There are 3 ways to turn a row about zero (a turn may also mirror it). The second row of each pair is the first, turned, with some noise. The first 30 pairs use one turn. New pairs use 3 turns, one after the other, and a turn may come again.
In the rows, zero is written as 128.
Known pairs, each followed by its turns in order:
[107 142 138 140 124  86 107  82 136]
[149 132 158  79 111 130 137 114  98]
J661

[122 106 135  59 124 104 116  73  79]
[ 94 158  84 143  98 141  65  88 102]
J571

[118 141 154  81 122 180 115 112 120]
[114  64 151 143 154 134 109 144 120]
J661

[161 157 141 116  94 177  84 109 132]
[ 78 121 160 144 165 145  86 147 100]
J201

[155 148 187 186 160 129 111  96 165]
[ 54 181 129 110 127  80 149 136 107]
J201

[147  92 154 120 203 115 188 125 107]
[138 121 111  98  86  57 116  80 168]
J201

[111 130 143 145 125 189 103 110 139]
[141  95 136 151 170 133 119  90 104]
J661

[ 96 121 132  96 103 126 143  82 105]
[112 110 138  90 134 142  92 152  94]
J661

[109  98  56  92 115 120 116 120  83]
[ 57 163 146 105 138 101  82 135 125]
J661

[125 141 207 143 108 103 113 145 127]
[117 157  96 117 189 164 140 150 153]
J571

[ 50 185  97 120 124 136 134 115 124]
[154 181 102 142 103 199 103 138 129]
J201

[129 132 144 122 135  90 176 122 150]
[137 125  94 104  93 144 150 156 121]
J661

[104 142 136 144 148 124 121 108 128]
[140 124 138 128 117 122 134 115  92]
J661

[143 159 112 168  68 144 146 126 130]
[121  66 134 118 117 168 153 139 160]
J571

[146 147 146 207 142 119 101 123 156]
[ 92 187 135 112 158 101 173 142 111]
J201

[127  49 199 134 142  99 125 138 180]
[ 72  81 121 107  88  97 207 114 139]
J201

[118 127 135  96 158 113 130 137 136]
[128 159 117 121 123  98 115 137 124]
J571

[106 133 151 137  93 174 128 143 111]
[117 133 185 126 117 167 122 128 131]
J201

[113  83 137 126 100 137 104 123 122]
[141 133 137 110 148 154 106  87 121]
J571

[185  85 137 107 113 207 161 127 105]
[113 114  98 166 214 141 115 178 149]
J661

[172 132 114 193  85  82 119 171 131]
[108  79 116  92 165 141 208 114 127]
J571

[ 85 109 105 159 134 107 187 119 106]
[174  85  86 156 122  98 128 106 145]
J571

[131 176 157 149 102 101 128 109 137]
[117 163 135 137 108 119 133 157  76]
J201

[133 149 130 138  53 129 146  90 110]
[138 135 170 173 108 130 110 184 107]
J201

[139  88 107  67 177  69 130 125 135]
[101 166  99 112 117  49 108  93  96]
J571

[ 91 177 121  83 150 119 110 117 139]
[ 94  87 166 121  83 121 138 121 107]
J661

[103  55 194 104 135  93 156 136  68]
[175 127 100 108 114  76  60 203 122]
J661

[127 122 110 130 112  91 163 135 106]
[179 125 129 137 110 111 139 138 126]
J201

[181 101 141 101 134 118 158  81  76]
[ 73 100  98 168 138 122  79 116  88]
J571

[127  94 196 129 144 128 122 130 113]
[129 158 115 145 192 138 100 129 117]
J571

New pairs, each followed by its turns in order:
[140 152 142 134 120 149 151 135 114]
[128 144 128 114 133 157 101 119 128]
J201 J571 J201

[118 121 168 116 118 141 145 145 130]
[117 143 105 152 140 130  92 128 118]
J661 J571 J571

[117 138 127 102  91 194 113 129 137]
[ 95 126 143 149  93 155 134  83 157]
J571 J201 J201

[112 113 152 134 136 154 123 122 119]
[123 147 134 114 119  91 134 130 129]
J571 J661 J201

[149 129 125 127 125 171 155 156  97]
[116 143 155 157 139 102 119 171 117]
J571 J571 J661

[139 143 139 176 159 121 112 152 153]
[123 127 120 126 112 141 179 131 174]
J661 J571 J201

[145  76 119 143 116 206 123 134 143]
[ 77 142 130 109  96 138 191  99 100]
J661 J201 J661

[137 113 164 104 141 118 126 148  49]
[ 90 191 116 147 128 150 141 129 180]
J201 J571 J201

[132 139 135 136 100 145  93 192 114]
[142 101 161  90 166  93 127 122 147]
J571 J201 J661

[ 49 129 107 131 129 132 111 122 155]
[112 107 116 138 114 141 114  57  91]
J661 J661 J201

[172 173 109 121 119 186 149 132 207]
[153  89  94 113 133 153  26 115 133]
J571 J201 J571

[207 111  83 138 118 105 118 123  66]
[121 188 164 120 215 120 147 116 122]
J571 J571 J661

[159 116 130 142  96 109 166 127 143]
[104 107  99 124 146 119  92 118 108]
J201 J201 J571

[206 125 148 180 123 119 126 124 106]
[111 180 154  90 130 177 113 169 114]
J201 J201 J661

[121 189 101 129 111 125 148 157  56]
[173  97  99 146 160  90 173 149 176]
J571 J201 J661

[140 147 126 207 156 131  83  49 105]
[173 147 133  50 120 106 143 210 142]
J201 J571 J201

[114 146 130 129 127 121 120 130 134]
[110 131 131 127 140 126 123 122 117]
J201 J201 J201

[115  78 125 151 201 104 207 129 104]
[ 57  46  81 129 126 153 121 162 132]
J201 J661 J661

[119  97 125 114 185 119 171 119 174]
[156 154 128 108  75 118  79 112 165]
J201 J661 J571

[107 108 109 147 125 135 152  68  99]
[109 117 123 122 175 170 163 147 108]
J201 J661 J661

[ 94 144 139 116 123 114 167  76  95]
[ 64 131 149 157 120  96 116 111 140]
J661 J201 J201

[149  49  49 101 207 121 124 132 124]
[ 59 191 151 155 165 208 153 160 156]
J661 J201 J661

[139  49 113 129 150 135 147 133  90]
[131 146 148 147  77 139 138 184  83]
J661 J661 J201

[129 207  87 136 133 145 122 129 152]
[130 118 109  79 170 150  78 156 108]
J571 J201 J571

[116 126 122 102 100 144 168 148 114]
[135 101 122  97  95 109 154 107 124]
J571 J661 J661

[131  67 115 157 124 147 100 111 128]
[130 117 112  81  89 113 116 145 164]
J201 J201 J571

[127 106 120 162 175  88 101  87  90]
[123  88  97 146  90 158  97 180 126]
J201 J661 J571

[141  94 204 147 128 110 128 124 150]
[146 141  91  60 102 143 133 152 132]
J661 J661 J201

[139 101 104 122  52 131 116  58 184]
[ 91 200 192 146 127 157 146 150 187]
J571 J571 J571

[101 145 155 109 141 148  94 126 115]
[127 131 149 126 118 113 169 146 164]
J661 J661 J661

[144 159 133 134 122 102 175 128  66]
[146 159 123 121 100 178 113 112 184]
J201 J571 J201

[142 146 207  77 153 123 116 112 117]
[124 132 107 165 123 207 135 164 165]
J571 J571 J661

[149 136 145 186 171 130  92  60 125]
[187 170 130 124 163 148 179  97 164]
J661 J571 J201

[136 117 121  64 151 148 138 114 130]
[144 153 133 168 150 135 114 150  85]
J571 J201 J661

